The rows are grouped in 3 different ways at once. Each group adds its own fixed numbers to the row, and there is some noise. The rows also spread widely along 8 directions, which tell nothing about the answers.
In the rows, 128 means zero.
Known rows, each followed by its group in each grouping:
[134 124 114 126 122 141 108 142 137 129 118 121 134 140 147 147 124 111
 134 141 107 131 128 163 104 118 123 117 117 135 154 132] => (5) lut (1)
[119 120 115 130 121 137 136 141 139 128 132 106 124 134 149 152 130 120
 129 139 119 133 129 137 116 131 120 128 123 134 133 113] => (5) fafa (0)
[156 130 187 147 141 153 105 145 110  66 115 143  97  89 120 140 140 178
 181 127 132 148  86 144 178  95  83  58 127 101 185 140] => (3) lut (2)
[135 150 106 131 130 118  75 107 149 143 117 134 157 143 120 174 118 114
 153 189 124  92 162 137 122 151 102 107 117 137 147  73] => (1) fafa (0)
[134 138 130 126 154 137  93 108 153 134 127 125 127 133 126 132 137 120
 144 140 118 124 145 121 144 145 107 117 122 130 127 113] => (4) ropil (1)
[142 142  94 127 128 135 118 142  95 137 128 163 175 154 137 131 114 127
 155 151 147 133 145 171  97  78 163 129 117 132 137 155] => (3) ropil (2)
[136 132 108 125 115 109  98 122 138 117 128 124 134 116 137 149 123 126
 145 161 116 113 129 141 106 145 127 111 111 137 130 101] => (4) fafa (3)
[127 121 136 116  91 122  99 131 129 123 130 125 126 119 133 147 128 106
 142 106 138  81 119 119 110 128 149 129 139 148 143 157] => (0) lut (3)
[142  75 172 122 162 143 143 152 144 140 126 170 141 127 136 123 123 162
  88 135  92 150 115 162 161 127  80 121  94 100 140  57] => (1) fafa (3)
[110 118 125 119  92 141 152 146 126 142 161 111 134 131 149 126 126 112
 148  83 147  96 103 159 109 123 196 179 160 142 126 216] => (2) ropil (1)
[132 104 144 126 132 149 132 142 150 140 131 131 151 132 138 144 115 127
 139 134 119 114 105 181 129 134 128 134 120 123 153 120] => (2) lut (1)
[154 102 159 112 154 140  70 122 141 151 117 169 138 164 121 101 134 113
 114  94 119 106 161 101 156  98 113 116 133 117 146 140] => (0) fafa (1)
[124 137 127 126 141 129  47 100 183 146 124 107 129 158 142 153 148  75
 172 125 129  71 172 113 130 162 116 129 166 163 145 151] => (5) fafa (1)
[153 106 155 117  96 118 118 143 105 116 120 144 142 109 120 145 102 132
 113 110 111  84 116 117 123 120 149 105 132 103 156 130] => (5) fafa (1)
[124 101 135 122  67 135 145 165 107 107 147 119 119 114 143 149 121 137
 106 109 118 106  91 142 107 127 153 133 134 121 147 143] => (1) fafa (0)
[114 128 108 144  80 126 201 143 137 113 140  95 116  84 154 149 117 137
 113 153 118 144  92 157  96 165 128 135  87 111 108  89] => (0) fafa (2)
[130 129 115 128 129 136 161 130 128 148 133 153 168 133 139 125 107 129
 129 151 130 134 135 160 118 121 141 135 100 120 123 112] => (0) ropil (2)
[140 125 122 117 160 113 120 110 133 146 109 157 159 144 115 114 124 137
 115 152 125 154 159 133 133 121  96 118 104 126 119  70] => (2) fafa (3)
[128 125 126 129  97 122 148 144 111 103 128 121 111 107 141 127 136 135
 112 112 133 136 113 126 114 133 132 120 119 118 120 125] => (3) fafa (2)
[112 123 134 139 120 155 138 128 146 112 141  92  92 128 155 110 152 129
 155 107 127 152  99 148 132 114 121 131 128 136 138 166] => (0) lut (1)
[114 130  99 115  90 126 115 124 168 133 112 102 135 119 140 170 132  95
 102 135 116 111 135 141  80 184 115 134 124 147 128 100] => (2) lut (1)
[118 130 152 132 186 149 142 122 125 123 122 129 105 144 129  73 153 166
 157 122 135 219 115 145 168  73  78 114 114 133 126 129] => (2) lut (3)
[114 141 114 140 108 118 186 117 105 129 130 113 155 108 116 123 104 145
 141 140 147 133 116 138 128 113 155 133 105 122 119 115] => (2) lut (0)
[116 121 118 130  87 113 175 144 135 108 123  98 100  89 146 143 137 128
  77 112 113 145 102 112 105 167 111 132 108 116 103  89] => (3) fafa (2)

New rows, each followed by its group in each grouping:
[110 137 109 137 131 122 174 123 101 133 138 119 135 126 142 109 119 131
 142 127 139 147 131 131 116 105 156 143 124 141 110 141] => (5) ropil (3)
[146  76 175 107  89 126 129 173 103 109 136 164 121 110 135 126 123 140
  91  73 116  94  90 125 124 104 155 126 132 109 151 151] => (0) fafa (3)
[136 145  90 124 134 111 126 109 111 163 120 147 177 158 114 117 104 125
 134 158 143 131 168 139 116  98 145 128 105 131 118 101] => (2) fafa (0)
[133 148 134 138 102 103 178 107  82 129 128 141 185  86  90 133  70 156
 167 156 159  80 116 118 153 106 185 107 115 109 132 122] => (2) lut (0)
[121 148 102 135 120 120 128 106 156 149 122 127 164 131 136 152 106 113
 164 165 142  93 143 149 117 148 139 128 107 146 132 110] => (0) lut (2)
[144 163 153 139 138 118 113 103  97 117 128 156 136 111  98 103 115 140
 187 119 168  92 143  93 172  91 157  93 142 119 147 178] => (0) ropil (2)
[119 113 140 124 101 134 139 145 118 103 131 115  91 114 143 111 146 136
 121  93 124 148 100 121 117 103 127 129 127 136 134 154] => (0) lut (3)
[ 91 121 112 146 137 159 177 123 166 148 152  77 105 141 171 110 153 136
 147 135 124 171 107 174 136 140 113 171 114 149 111 135] => (1) lut (1)
[142 105 133 117  99 142 103 166 118  99 129 139  99 142 147 123 142 130
 115 109 109 149 105 154  92  92 120 116 123 132 149 149] => (0) fafa (3)
[ 90 150  96 140 139 135 183 113 122 140 153  97 130 138 139  99 136 133
 159 127 154 165 127 141 130 103 151 164 128 145  96 155] => (2) ropil (0)
[126 147 116 123  97 116 111 124 148 113 120 109 140 112 125 179 119 110
 166 145 145  88 120 150 105 163 135 118 131 146 150 134] => (2) lut (2)
[126 124 135 138 138 139 118 127 146 132 124 115 135 133 146 138 131 113
 152 132 119 124 125 145 134 122 118 116 126 135 144 133] => (5) lut (1)
[141 145 134 136 123 124 109 109 147 120 120 131 134 109 124 147 121 129
 167 161 134 104 137 132 137 147 108  97 117 124 143 110] => (0) fafa (2)
[127 177 123 137 117  95 118  85 120 126 120 120 154 110 101 137 107 128
 203 146 177  84 143 108 142 129 158 106 140 145 141 151] => (2) lut (2)
[131 133 132 126  89  99 179 141  54 127 127 150 154 111 110  89  97 152
 114  82 166 111 120  88 138  67 207 129 129 114 115 172] => (3) lut (2)
[124 149 130 133 103 118 134 127 116  96 113 102 106 101 129 143 125 128
 133 120 127 125 120 100 118 132 120  95 130 133 141 125] => (5) lut (2)
[112 120 108 131 113 142 133 142 167 137 143 109 118 136 165 152 142 112
 131 143 112 133 123 168 107 152 117 147 113 138 120 108] => (0) fafa (0)
[153 174 104 117 134  85  79  82  97 141  91 160 170 145  78 113 109 124
 137 147 154 109 190  79 129 104 128  82 123 136 127 108] => (2) fafa (2)
[117 155 136 146 162 120 159 102 127 131 140 117 121 129 121  85 135 153
 181 131 160 164 135 133 173 103 118 120 125 131 116 143] => (2) fafa (2)
[105 163 118 141 130 129 133 105 141 110 121  83  99 108 131 147 152 112
 148 130 128 133 140  95 138 152 104 117 138 147 121 118] => (5) ropil (0)
[115 144 124 124 142 133 132 118 143 129 127 114 129 127 122 136 139 123
 132 130 134 140 137 122 135 137 107 132 132 135 122 114] => (2) ropil (0)
[122 151 113 127 134 109  98  91 165 128 119 110 135 118 121 153 135 117
 169 162 128 120 144 134 124 161  99 117 125 144 125  94] => (2) fafa (3)
[105 132 100 138 126 147 121 135 185 125 125  95 123 132 163 179 153 108
 136 164 109 148 122 172  99 171  82 137 105 154 126  79] => (3) lut (0)
[119 148 129 141 137 122 184 103 109 129 127 123 126 112 123  89 116 154
 149 131 152 157 124 108 155  97 132 116 101 118 111 124] => (0) lut (2)
[147 154 157 133 130 120  94 101  98  93 114 143 105 111  90 105 133 149
 143 117 135 123 139  64 172  93 103  65 128 108 146 123] => (0) fafa (0)
[144 122 113 126  88 128  96 158 105  98 119 129 128 126 135 166 131 127
 116 138 117 125 115 140  88 110 126 105 118 124 154 118] => (3) fafa (0)
[111 101 154 135 146 145 149 134 189 122 123  85  85 105 152 143 156 125
  87 117  82 155 116 122 144 186  62 124 117 119 122  69] => (5) fafa (1)
[111 145 132 142 176 133 168  90 145 153 134 115 133 129 115  92 134 135
 150 126 145 154 145 113 176 131 121 138 126 126  97 121] => (2) ropil (1)
[125 135 125 121 121 119 107 125 101 124 113 129 127 142 120 120 123 115
 121 103 136 121 148  87 123  90 136 108 139 142 137 140] => (5) lut (0)
[110 128 140 124 123 119 174 130 106 123 143 116 107 124 129  82 134 142
 123  80 150 151 121 112 145 104 146 143 139 129 112 161] => (2) fafa (2)
[150 146 121 135 120 127  77 121 136 100  94 132 148 118 118 185 125 128
 146 177 116 113 134 136 119 144  86  76 108 127 164  74] => (3) lut (0)
[104 127 123 131 118 129 159 134 138 136 159 109 126 132 152 116 130 126
 157 105 151 130 117 158 120 127 156 166 140 146 118 174] => (2) fafa (2)
[131 146 146 127 142 142 113 130 142 102 120 119 107 112 119 137 138 138
 157 128 135 138 121 132 147 131  95 103 142 129 147 141] => (2) ropil (2)
[132 140 100 120 118 144  88 138 112 113 117 136 109 160 128 117 156 110
 112 118 116 168 143 123  96  89 107 110 122 135 134 136] => (0) ropil (0)
[129 143 101 133  97 121 100 122 116  99 116  99 100 127 128 130 155 120
 122 120 124 143 135 108 106 124 119 108 130 135 123 134] => (3) fafa (1)
[108 129 130 134 114 147 147 144 171 104 134  95 108  96 137 175 145 122
 129 139 111 139  99 159 120 182  95 133 126 126 130  96] => (2) ropil (0)
[127  72 160 119 140 162 119 174 141 130 142 140 106 152 157 121 158 129
  93  78 111 145 111 150 143 105 113 148 134 123 139 137] => (3) fafa (0)
[133 129 133 123 149 129  97 133 117 124 117 145 112 151 134  98 153 127
 126 102 137 154 148 113 145  91 106 115 139 132 134 144] => (3) fafa (2)
[104 162  81 150 117 130 179 116 114 129 147  91 146 122 143 136 116 128
 176 166 146 142 129 149 110 117 161 142 115 140 110 139] => (5) ropil (0)
[138 112 171 111 132 128  90 132 111 122 129 151 118 146 106  90 141 129
 119  65 138 115 134 100 160  87 140 118 159 118 146 177] => (2) fafa (1)
[ 88 124 116 117 183 154 123 136 160 160 139 115  81 187 168  72 195  98
  98  53 133 204 160 112 139  99 101 182 156 164  86 168] => (3) ropil (2)
[103 126  74 136 114 134 157 140 166 150 137  97 139 141 172 164 142 106
 101 167 104 159 134 175  80 171 108 161  92 149  97  63] => (3) fafa (0)
[119 146 116 135 108 111 138 120 136 124 129 109 134 106 134 146 120 128
 148 143 142 113 128 128 126 154 136 129 118 131 118 112] => (3) fafa (2)
[156 117 123 117 116 117  79 132 123 129 107 145 148 139 124 147 111 106
 112 134 107  98 151 117 109 124 123  97 128 120 151 107] => (5) fafa (1)
[114 138 136 137 126 138 160 122 146 119 136 111 109 103 138 124 141 129
 141 117 135 140 116 121 144 141 115 134 126 126 115 130] => (0) ropil (2)
[123 128 123 128 119 131 127 140 120 112 125 115 101 137 124 116 149 130
 113 111 127 169 127 119 122 109 108 119 128 128 122 124] => (2) fafa (0)
[143 140 128 131 114 119 136 116  92 109 116 147 138  98 108 123 113 144
 127 139 127 123 124 103 128 105 131  93 102 111 131 110] => (0) ropil (3)
[103 140  92 136 104 133 151 133 185 132 146  78 130 120 166 177 131 107
 168 173 133 130 106 200  87 191 120 158 116 153 128 108] => (2) fafa (2)
[141 117 170 131 106 144 106 148 102 101 151 140 107 118 129 121 131 137
 164  94 143  99 103 124 150  86 151 109 149 117 162 187] => (0) fafa (0)
[139 149 152 132 138 130  97 102 115 123 130 145 127 119 103 105 129 128
 172 110 146 100 138  87 169 100 136 103 145 121 142 172] => (0) ropil (1)
[120 137 134 141 148 131 156 126 138 126 136 120 130 122 137 115 126 148
 159 138 142 154 120 161 146 122 115 130 114 122 128 125] => (2) fafa (2)
[124 137 114 136 122 130 154 146  95 113 143 116 110 137 152 100 129 147
 166 122 145 164 112 155 117  70 149 123 125 131 135 175] => (5) fafa (2)
[118 109 119 141  94 135 209 157 116 137 154 113 164  97 154 158  84 145
 137 157 124 112  96 176 110 132 169 144 101 105 127 107] => (5) fafa (0)
[114 171 107 136 102 115  94 101 130  97 122  87  82 126 119 132 166 122
 136 130 134 139 147  76 125 140  91  98 139 150 125 124] => (1) fafa (0)
[136 112 118 111 165 145  49 153 129 108 108 139  78 184 148 101 191 121
  88  98 100 219 147 130 107  81  51 112 124 144 134 125] => (3) fafa (3)
[155 129 158 136  92 113 149 135 112 115 136 152 174  82 111 169  73 153
 176 160 147  62  95 160 137 147 164 105 121 100 163 122] => (2) fafa (2)
[106 117 131 117  87 130 152 152 133 144 155 122 139 125 152 141 123 106
 130  91 145  83 116 139 113 144 183 177 156 147 133 184] => (1) ropil (2)
[142  84 145 128 140 178 110 176 180 129 138 129 130 154 168 156 141 129
 137 142  92 155  87 237 112 140  92 143 111 119 161 119] => (2) fafa (1)
[138 115 140 130 145 129 101 128 148 129 121 127 136 129 144 150 122 124
 143 140 117 112 135 138 135 138 103 112 121 136 143 103] => (5) fafa (3)
[110 128 158 129 125 118 137 108 132 123 131 113  91 109 113 111 149 141
  99  88 128 128 139  57 173 142 101 115 141 127 116 106] => (1) fafa (0)
[108 141 113 131 160 113 157 101 164 163 114 109 145 137 144 131 121 108
 117 142 125 135 165 110 131 156 111 143 113 147 101  75] => (5) lut (2)
[113 139 124 133 142 146  96 121 155 144 149 115 130 150 151 127 151  98
 183 110 149  94 143 142 139 130 156 165 165 158 126 192] => (3) ropil (1)
[158 113 150 103 136 142  68 161 124 111 106 162 131 154 123 135 136 124
 123 104 126 138 120 156 115  89 101 104 140 129 180 151] => (2) lut (2)
[114 119 122 113 143 165  98 155 179 109 123  99  76 153 149 146 184 108
  99 110  95 190 125 152 106 141  52 139 142 144 133 113] => (2) ropil (0)
[137 157 120 126  95  90 179 109  51 104 111 137 149  78  94 111  92 154
 116 131 141 121 125  68 126  95 169  91 115 109 115 112] => (5) ropil (3)
[141 122 114 138 116 141 134 142 120 125 134 131 151 122 147 143 122 147
 159 161 125 131 106 186 116 116 138 127 100 114 141 132] => (3) fafa (1)
[149  83 159 112 151 153  98 149 180 146 115 152 137 144 131 153 135 114
  86 121  89 119 127 159 135 165  76 126 125 113 150  79] => (2) fafa (1)
[128 104 119 133  83 129 163 149 126 126 151 127 139 109 155 147 110 131
 129 141 120 110  99 173  93 138 161 144 102 124 126 122] => (0) fafa (3)
[129 143 129 128 130 134 113 134 122 103 124 124 104 113 123 140 142 133
 129 132 112 152 123 110 129 126 102  97 121 125 134 115] => (4) ropil (0)
[131 129 141 131 144 150 170 142 120 123 129 150 129 122 133 107 124 152
 118 133 122 168 118 145 139 102 112 114 103 105 127 117] => (0) ropil (2)
[134 119 151 125 118 129 132 138 113 116 133 134 130 122 116 127 122 141
 131 111 132 120 115 129 140 112 138 120 134 117 141 133] => (2) fafa (0)
[130 140 127 135 149 125  97 112 125 116 134 127 113 136 121 110 142 138
 152 138 130 142 140 109 151 105 110  99 120 129 130 117] => (4) fafa (0)
[150  99 182 112  99 132 120 167  85  88 122 160 120  93 110 146 114 134
  96  75 117  87 104  89 142  99 143  94 157  99 168 148] => (5) ropil (0)
